There are 9 hidden switches. A switch that is on adds its own fixed numbers to the row, and there is some noise. The rows also spread widely along 9 directions, which tell nothing about the answers.
In the rows, zero is written as 128.
Known rows, each followed by its switches (1 for on, 0 for off):
[118 129 144  89  96 169 108 184 136 118 136 151 108 113 120 147 150 148
  98 117 102 141 136 136 120 146 114 123 142 107 143 102 135 139 101 141
 145 154 104 114 106] : 1 0 0 0 1 1 0 1 1
[113 172 184 107 119 116 142  94 139 155 104 105 185 113 107  84 144 160
 134 166 154  83 110 177 130  85 152 129 122 129 171 149  71 117 114  81
 100  90 160 114 109] : 1 0 0 0 0 0 0 1 1
[102 122 118 114 103 151 111 185 138 144 120 145 104 102 130 154 128 131
  88 115 100 120 156 147 123 137 108 142 113  96 112 139 144 124  94 128
 155 117 104 135 119] : 1 0 0 1 1 1 1 0 1
[105 141 132 136 123 142 120 130 125 154 114 121 127 116  99 130 138 123
 117 123 111 115 124 149 102 124 116 154 101 106 125 131 122 132 149 116
 113 122 109 120 144] : 1 0 1 1 0 0 0 0 1
[115 118 135  98  93 160 103 173 131 149 126 137 120 108 126 159 165 133
  98 117 101 124 147 150 113 147  98 144 109 109 138 112 136 125 121 122
 114 142 112 114 118] : 1 1 0 1 0 0 0 0 0
[ 88 117 156 106 103 175 113 141 114 151 132  97 148 125  90 139 100 143
 131 163 136 112 145 157 130 105  93 132 132 118 144 119 113 141  92 132
 121 166 166 136 122] : 1 0 1 0 0 1 0 1 1
[ 95 137 172 107 142 116 130  91 114 163 130  89 164 129 121  85  87 141
 152 183 138 117 146 114 120  97 137 128 131 125 123 151  63 146 112  90
 139 125 183 146 138] : 0 0 1 0 0 1 1 1 0
[119 146 137 112 110 132 131 150 103 138 127 151 143 118  99  92 154 115
  94 117 105 122 110 139 139 137 129 125 132 129 141 112 119 176 134 143
 136 136  94 125 140] : 1 1 0 1 0 0 0 1 0
[ 89 116 140 128 115 155 105 160 121 143 109 159 124 147 110 139 146 128
 124 137  96 132 125 134 130 128 119 130 123 103 121 119 137 179 133 142
 147 142 108 130 111] : 1 1 0 0 1 1 1 1 0
[110 134 175 115 122 161 105 132 153 152 115 113 140 129 113 151 113 160
 146 168 133 116 133 149 101 113 109 139 119 105 136 122 111 106 114 100
 119 134 151 121 102] : 1 0 0 1 0 1 0 1 1
[ 95 114 150 127 124 123 125 121 122 177 103 127 146 127 112 110 141 127
 127 160 114 101 137 149 128 113 132 137 112 109 115 138  99 146 134 109
 125 109 139 131 141] : 0 1 1 1 0 0 0 1 1
[115 148 154  90 118 152 114 153 150 123 127 133 128 115 141 119 131 158
 119 136 102 130 133 118 121 133 124 120 149 103 145 119 117 128  99 124
 153 151 123 117  92] : 0 0 0 1 1 1 0 0 0
[130 132 135 117 120 129 130 173 113 134 124 181 115 109 115 103 176 116
  84 115 102 124 120 141 129 159 148 127 127 122 128 115 132 158 141 144
 150 111  70 125 141] : 1 0 1 1 0 0 0 1 0
[112 145 158  91 114 179  92 140 143 128 144  93 118 122 121 163 111 153
 139 131 117 154 141 113  86 128  80 140 124 106 147 101 119 115 118 115
 118 185 145 112 102] : 1 0 0 0 0 1 0 0 0
[104 182 135  91 112 137 132 145 125 136 143 108 131  79 112 103 107 141
  92 117 122 116 139 138 118 111 127 128 143 115 147 139  99 120  81 122
 149 117 128 138 142] : 1 0 1 0 1 1 0 0 1
[120 118 188 109 104 140 102 142 139 151  95 148 140 118 122 144 206 157
 122 152  99 115 122 161  80 135 144 158  96 115 153 110 103 120 173  80
  75 110 127  97 107] : 0 1 1 1 0 1 1 0 0
[125 145 112 124 104 130 131 164  87 148 151 147  94  93  86 118 110  90
  68  88 113 138 139 136 120 149 127 138 111 133 114 138 137 160 113 133
 147 118  77 146 199] : 1 0 0 0 1 1 0 1 0
[128 196 144 105 113 134 123 129 104 112 143 113 120  92  82  92 148 119
  94  77  95 146  95 106  80 134 124 149 131 127 154 101  92 156 167 120
 116 154  85 100 161] : 1 0 1 1 0 1 0 0 1
[105 163 172 121 131 126 121 116 139 153 110 126 132 107 108 112 147 142
 127 144 131 110 120 150  99 111 145 142 106 122 137 137  92 116 143  85
 119  90 131 115 132] : 1 0 1 0 0 1 0 1 0
[136 194 152 120 134 127 126 133 139 130 134 136 105  96 104 121 121 141
 103 110 134 134 107 137  83 122 135 140 116 117 139 125 110 103 122 108
 140  96  97 126 145] : 1 0 0 0 0 1 0 1 1
[114 134 171  98 119 148 118 126 140 127 114 128 158 144 118 103 158 156
 145 150 110 127 111 124 125 124 125 121 147 111 152 104  94 158 144 120
 126 161 132  97  82] : 1 0 0 1 0 0 0 1 1
[ 67 178 154 102 115 160 115 119 157 150 110  89 164 118 102 126 103 158
 136 145 131 105 116 154 131  74 103 123 131  91 149 134  99 117  88 115
 134 134 161 127  98] : 1 1 0 0 1 0 0 1 1
[115 172 155 106 108 158 129 155 121 132 137 131 142  89  84 115 104 143
  89 132 129 108 111 166 120 116 131 128 141 115 154 118 123 123  85 140
 134 130 113 144 147] : 0 0 1 1 1 1 0 1 1
[112 118 139 122 136 115 127 140 142 155 105 136 131 127 155 112 125 143
 129 161 115 109 154 130 133 121 135 130 127 108 112 153 107 133 104 114
 160 105 137 134 104] : 0 0 0 1 0 1 1 0 1
[110 172 127 105 114 134 134 168 129 135 132 150 105  80 111 112 125 132
  72 104 122 113 128 153 128 123 139 123 135 112 129 136 127 122  79 140
 169  99  95 138 152] : 0 0 1 0 1 1 0 1 1

New rows, each followed by its switches (1 for on, 0 for off):
[ 58 145 130 112 110 142 115 129 134 156 101 106 130 117 107 112 135 125
 116 120 109 104 133 139 138  89 102 129 120 106 117 133 101 151 112 128
 153 134 144 113 121] : 0 1 1 0 0 1 0 1 1
[ 96 157 158 128 109 130 135 117 111 146 107 122 167 118  80  90 121 121
 110 140 138  91 101 174 146  98 132 138 112 136 142 143 107 160 116 117
 118 123 129 131 136] : 0 0 0 1 0 1 1 1 0
[140 155 173 124 122 130 133 131 134 139 111 162 150 122 104 111 172 149
 117 151 140 109  98 184 120 127 161 134 114 128 165 125 118 128 139 108
 101  94 106 120 114] : 1 0 0 0 0 0 0 1 0
[132 153 135 120 110 125 127 162 123 135 120 175 102  96 105 115 177 113
  73  85  96 132 110 144 105 158 149 143 103 114 122 127 132 142 156 111
 133  96  58 112 160] : 1 0 0 1 1 0 0 1 0
[103 184 179 144 126 147 130 120 145 134  93 148 167 123  75  98 134 147
 128 151 130  97  72 181 132  97 150 132 125 118 160 129 123 142 132 123
 116 114 107 121 107] : 1 0 0 1 1 1 0 1 0
[112 154 132 114 125 166 117 179 143 127 130 165 111 108 112 143 132 147
  96 127 116 127 117 157 122 133 128 120 136  91 136 112 150 119  95 157
 157 116  88 143 119] : 1 0 1 0 1 0 0 1 1
[114 140 128 119 108 150 128 146 111 137 130 123 144 117  99 128 115 124
  99 120 124 117 121 156 126 123 104 143 114 114 141 125 135 143 109 139
 121 148 112 138 138] : 0 0 0 1 0 0 1 0 1
[115 156 176 136 138 145 120 120 152 152 100 138 153 140 109 134 117 165
 148 183 145 101 105 175 118  92 132 128 125 107 153 124 118 113 104 122
 125 107 143 138  98] : 0 1 0 0 0 1 0 1 1
[118 132 152 108  90 124 114 143 114 138 114 152  98 104 100 119 198 112
  89  84  87 142 125 131  93 151 144 150  95 130 128 126 107 162 183  82
 106 118  86  81 155] : 1 0 0 0 1 1 0 1 0
[102 108 128 150 158 176  84 137 139 138 128 134  76 175 117 170  93 119
 168 130  93 191 133  69  81 149  79 136 115  85  83  98 150 165 169 144
 165 187 104 127 122] : 1 0 0 0 0 1 0 1 0
[128  95 144 142 117 160 110 159 114 154 122 159 103 142 100 163 136 118
 120 144 120 137 136 154 111 151 116 142 100 121 122 116 153 151 139 132
 118 136 103 134 138] : 1 0 0 0 0 1 0 1 0
[126 162 159 116 131 128 124 131 109 146 139 132 134 118 104  97 111 129
 117 141 103 137 121 110 102 133 142 131 141 119 134 123  96 158 135 113
 142 128 112 138 158] : 1 1 0 1 1 1 0 1 0
[ 79 107 126 140 116 141 122 130 120 176 101 123 139 141 107 126 108 119
 133 157 113 105 145 152 153 104 112 133 115 110 118 153 130 169 107 133
 135 135 144 143 132] : 0 1 0 0 1 1 0 0 0
[ 91 107 117 168 140 131 119 141 121 172  97 155 107 142  99 145 136 107
 126 138 116 117 129 156 115 124 127 153  81  98  87 145 142 153 160 127
 136  91  98 143 151] : 1 0 1 0 0 0 1 1 1
[106 132 150 142 117 133 130 134 109 158 108 143 138 120  79 107 135 121
 113 144 111 109 116 159 119 124 147 144 115 121 126 135 116 162 146 118
 119 111 106 131 155] : 1 0 1 1 1 1 0 1 1
[ 84 147 123 114 128 125 109 153 145 147 111 138 100 113 136 123 126 126
 103 104  84 134 138  96 113 123 118 132 122  89  87 139 109 146 121 119
 189 113 104 126 132] : 0 1 0 1 1 1 1 1 1
[125 140 148 123 137 130 123 149 157 154 112 151 119 119 147 132 123 161
 131 165 125 113 150 148 120 123 144 128 131  98 132 150 124 107  93 114
 150  85 126 138 103] : 1 0 0 0 1 1 0 0 1
[ 95 116 130 168 115 149 122 124 111 181 109 115 123 132  70 156  89 103
 126 146 144 105 136 182 124 102 101 158  79 122 109 151 144 144 122 119
 106 114 132 146 167] : 1 0 0 0 0 1 0 1 1
[123 112 124 145 103 131 127 141  94 154 116 152 107 126  88 127 149  97
  99 107 102 130 127 151 119 144 133 151  95 129 123 137 144 177 155 124
 106 131  89 122 170] : 0 0 0 0 1 1 0 0 0
[113 135 154 129 127 180 105 144 144 141 124 130 138 139 107 161 104 151
 144 161 120 132 121 147 104 131 107 141 120  90 143 114 150 123 121 131
 115 156 118 140 109] : 1 0 0 1 1 0 0 0 0
[108 168 158 110 126 124 119 121 131 141 119 133 123 117 111 104 139 135
 119 118 101 138 113 115 103 119 139 129 127 112 132 125  95 150 142 104
 139 122 114 112 140] : 0 1 0 0 1 1 0 1 0
[106 119 112 158 122 139 130 131  76 157 132 130 124 138  77 123  87  89
 117 127 113 138 131 132 124 130 116 150 106 122 110 146 141 195 141 139
 126 144 103 160 180] : 1 0 0 0 1 1 1 0 0
[106 158 142 131 112 121 137 100 102 154 109 116 160 128  80  91 143 120
 122 121 111 114  99 149 119 103 139 145 114 121 154 135  98 174 158 112
  92 130 118 116 154] : 0 1 0 0 1 0 0 0 1
[115 147 174  99 119 145 114 126 115 143 132 111 152 114  98 123 128 149
 124 145 113 135 119 126  78 129 136 148 120 105 142 116  86 131 153  84
 102 131 131 126 145] : 1 0 1 1 1 0 1 1 1
[ 98 159 151 112 115 143 128 138 133 128 113 128 146 123 105 114 120 145
 115 139 139 107 112 160 142  97 118 124 133 119 146 129 116 140  88 135
 147 132 135 130 102] : 0 0 0 0 0 1 1 1 1
[115 175 150  90 101 119 152 145 119 149 136 120 164  77 105  73 101 142
  82 147 142  82 136 167 162 103 147 113 153 134 153 158  91 129  48 119
 155  94 139 150 141] : 1 0 0 1 1 1 0 1 1
[113 148 147 112 104 121 129 145 133 144 108 144 123 105 112 110 165 132
  97 118 123 106 128 158 129 119 135 133 115 129 138 138 106 136 121 111
 133 101 112 104 120] : 1 0 0 0 0 1 0 1 1
[102 133 149 106 129 148 103 141 147 122 116 142 115 145 130 138 154 149
 138 122  90 158 118 100  95 136 122 131 125  87 122 110 112 152 160 113
 144 146 106 105  96] : 1 0 0 0 1 0 1 1 1
[108 133 169 108 116 153 111 129 131 152 124 121 136 111 100 134 135 139
 119 139 113 128 122 142  88 131 129 145 106 103 129 121 110 123 145  92
 103 135 128 119 149] : 0 0 1 1 1 0 0 1 0
[114 196 150  95 110 117 135 138 145 112 106 157 134  99 113  78 197 144
  88  86 102 118  86 143 126 120 161 122 134 115 161 123  95 146 142 113
 142 101  79  83 105] : 1 0 0 0 1 0 0 1 1
[108 110 132 121 133 137 119 137 143 170 121 118 126 125 143 140  97 135
 132 159 128 113 164 139 126 127 108 135 107 100 106 150 129 112  92 113
 144 122 144 146 129] : 0 0 0 1 0 0 0 0 0
[106 171 150 108  98 111 140 143 133 153 104 146 139  87 106  96 159 137
  81 120 125  86 118 181 142 100 154 127 122 127 150 150 103 129  92 111
 135  75 115 119 135] : 0 1 0 0 1 1 0 1 1
[166 147 145 104 125 114 120 170 128 124 132 180  92 112 146 114 188 143
  93 109  82 150 125 106  87 169 151 135 138 117 139 101 115 139 154 124
 146 115  69 106 126] : 0 1 0 1 0 1 0 0 1
[138 175 178 121 124 133 134 126 135 139 119 139 151 113  98 112 129 158
 122 158 152 103 104 178 113 108 150 132 126 130 169 127 107 112 108 110
 113  97 127 132 119] : 1 0 0 0 0 1 0 1 1
[ 77 109 117 163 124 148 116 135 104 137  96 143 128 167  78 113 128  94
 132 117  92 133 103 122 144 122  99 139 116 111  98 119 138 223 171 160
 149 169  90 120 125] : 1 0 0 1 0 1 1 1 1
[123 175 121 118 118 130 147 136 105 148 149 110 132  90  97 106  65 123
  92 125 142 111 137 154 135 109 125 130 134 123 140 155 124 130  61 138
 148 117 120 165 175] : 0 0 0 0 1 1 0 0 1
[115 148 141 126 134 128 136 144 114 153 137 133 144 114 114 103  78 125
 110 162 141 109 141 143 143 118 129 126 132 124 120 148 119 143  81 134
 165 109 129 173 142] : 1 0 0 1 0 1 1 1 0
[109 126 165  98  79 122 140 126  99 154 114 117 164 106  84  84 149 124
  95 135 115  94 126 166 143 115 145 137 125 145 151 141  85 170 121  96
  98 133 138 108 149] : 0 0 0 1 1 1 0 1 1
[ 91 143 148 132 103 134 121 149 151 162  90 143 124 100 100 132 147 134
  98 126 119  88 128 181 129 110 132 144  96 110 122 152 125 117 115  99
 124  83 112 114 126] : 1 0 0 1 1 1 0 1 1
[131  96 142 138 122 119 134 127  93 170 124 148 132 134 101 107 125 103
 118 147 109 130 137 133 121 150 146 141 107 124 108 141 119 177 155 108
 118 125 107 140 183] : 0 0 0 1 1 0 0 1 0
[103 165 147 123 139 147 122 135 156 150 118 135 136 118 122 128  99 150
 129 152 138 115 125 153 123 110 132 123 123  96 130 144 126 109  92 118
 152 101 128 146 116] : 1 0 0 0 1 0 0 1 0
[ 71 134 118 108 122 111 143 125 114 167 119 114 155 115 124  78  99 114
 109 142 125 100 154 134 174  97 131 115 129 116 107 177  96 170  82 118
 174 104 148 151 139] : 1 0 0 0 1 0 1 1 0
[ 97 119 145 130 134 183 103 143 125 146 131 117 136 146  96 169  92 142
 146 164 132 137 127 147 100 117  92 139 115  90 126 108 140 133 121 141
 125 159 136 153 123] : 1 0 1 0 0 0 1 1 1
[ 83 111 122 118 125 141 109 157 153 150 105 138  98 134 146 136 133 133
 127 133 106 124 161 118 142 121 101 119 127  97  93 138 126 142 100 134
 184 127 127 117  94] : 1 0 0 0 0 1 0 1 1
[126 128 152 104 118 128 124 155 136 141 118 154 121 115 133 109 138 145
 107 140 107 119 138 131 127 138 146 120 139 110 124 132 111 140 108 118
 157 115 111 124 122] : 0 0 0 1 1 1 0 1 1
[128 136 163 139 122 127 127 126 121 152 111 144 133 131  97 119 146 136
 127 149 131 117 116 162 113 120 141 142 110 127 141 129 114 143 143 108
 110 109 117 120 130] : 1 0 0 0 0 1 0 1 1
[100 149 150 106 103 165 129 146 117 135 132 111 176 119  88 121  97 144
 111 154 147  99 117 173 147 103 107 127 135 117 157 122 121 141  77 144
 126 152 141 150 114] : 1 0 0 1 0 0 1 1 1
[118 172 187  98 106 144 117 143 148 115 105 138 156 103 112 113 195 171
 113 135 114 104  94 165  98 117 147 143 128 115 179 108  93 118 145 102
  98 117 118  92  80] : 1 0 1 1 0 1 1 0 1
[122 157 155 124 108 143 149 129  83 168 150  98 191 100  75 106  35 134
 109 188 168  84 139 187 142  98 131 137 131 137 161 161 116 132  50 121
 106 119 162 197 171] : 1 0 0 1 1 1 1 0 0
[ 98 157 103 145 141 136 132 133 119 136 123 129 130 134 106 117  96 116
 122 119 123 127 115 134 136 112 108 135 121 103 120 138 137 162 116 157
 157 132  99 152 130] : 1 0 0 0 0 0 1 0 1
[116 155 166 130 122 156 110 133 146 129 104 134 133 134 108 149 151 158
 139 141 124 125 103 157  90 113 122 150 110 105 157 114 123 121 146 109
 103 128 120 109  87] : 1 0 0 0 0 1 1 0 1
[ 73 168 141 130  99 144 116 125 127 167 109  99 136  98  75 126 116 109
 102 110 123 100 119 162 121  93  94 150  89 121 120 142 115 133 122 105
 120 121 132 121 153] : 1 1 0 1 0 1 0 1 0
[ 91 160 139 121 130 106 134 106 136 164 102 111 142 102 117  93 144 133
 120 129 116  98 131 146 116 102 152 144 107 106 128 165  85 130 138  86
 123  79 131 117 143] : 1 0 1 0 1 0 0 0 1
[119 160 143 130 104 153 122 139 111 132 122 140 131 115  67 124 141 117
  97 101 108 132  88 155 102 131 124 148 107 114 143 111 133 156 158 124
 104 142  79 115 154] : 1 0 0 1 1 0 0 1 1
[ 73 136 156 138 120 141 110 136 158 147  72 144 129 122 106 131 170 140
 121 132 112  95 106 166 118 100 128 147  96  99 114 133 120 129 144 108
 130 103 118 102  98] : 0 0 1 1 0 1 1 1 1
[ 77 159 144 116 108 148 131 126 122 153 117 114 164 122  89  99  95 132
 116 148 130  98 117 161 162  85 117 116 140 121 147 140 115 164  76 144
 146 141 147 145 127] : 0 1 0 0 1 1 0 1 0
[138  90 155 105 118 125 121 170 136 150 117 175 111 125 153 124 154 147
 111 159 100 125 160 129 125 158 155 121 139 109 116 133 117 139 113 113
 155 111 114 125 117] : 0 0 0 1 1 1 0 1 1
[123 155 127 105  97 138 132 146 107 148 146 110 123  91 102 126 108 123
  88 113 136 116 148 157 121 120 109 142 118 132 147 139 118 126  87 121
 123 125 124 136 155] : 1 0 0 0 0 1 0 0 1
[128 140 146 124 116 124 124 148 102 153 130 159 116 116 101 113 144 117
  99 126 103 135 127 135 112 143 146 133 119 126 130 129 115 162 142 117
 131 108  94 134 163] : 1 1 0 0 1 1 0 1 0
[ 91  81 130 123 132 129 119 145 134 152  91 169 116 155 139 111 176 131
 137 145  83 130 141 119 143 139 144 119 131  95  99 129 118 184 153 134
 158 129 109 110 107] : 0 0 1 0 1 0 0 1 1
[101 143 156  93 115 185  98 152 143 115 131 123 123 128 108 152 149 155
 127 122 110 147 114 128  95 130  95 130 133  95 151  85 122 130 134 135
 124 174 119 103  97] : 1 0 1 0 0 0 0 1 1
[121 107 142 115 118 147 106 162 109 145 136 142 118 137 120 142 128 130
 119 141  95 147 145 109 102 147 108 137 129 109 116 108 116 162 136 130
 146 148 114 136 132] : 1 1 0 1 0 1 1 1 1
[107 154 138 147 144 154 129 136 114 138 124 143 146 152  92 123  78 135
 135 163 136 122  99 147 135 100 115 121 144 108 137 115 139 164  94 174
 159 141 118 171 123] : 0 1 0 0 0 1 1 1 1
[110 159 157 105 108 163 120 141 137 120 120 134 146 119  96 117 145 139
 108 119 124 123  94 156 126 123 112 127 126 115 155 101 131 140 118 139
 122 161 107 109 108] : 0 0 0 1 0 0 0 1 0
[ 94 182 164  94 116 142 122 142 142 109 110 138 146 110 112  93 170 157
 109 122 116 112  94 142 126 104 138 121 147 115 158 112  93 145 123 130
 148 125 117 101  81] : 1 0 1 0 0 1 1 1 1
[ 99 136 138 117 111 160 110 152 145 141 115 127 109 114 110 149 119 130
 107 117 119 120 133 149 118 120  94 137 112 104 116 123 137 121 103 130
 144 140 118 119 121] : 0 0 0 1 0 1 0 1 1
[104 111 155 122 109 121 114 119 111 158 101 128 136 139 104 120 176 117
 125 123  93 130 118 126  99 127 123 154  93 115 119 122  93 172 189  90
  98 135 119  97 141] : 0 1 0 1 0 0 1 1 1
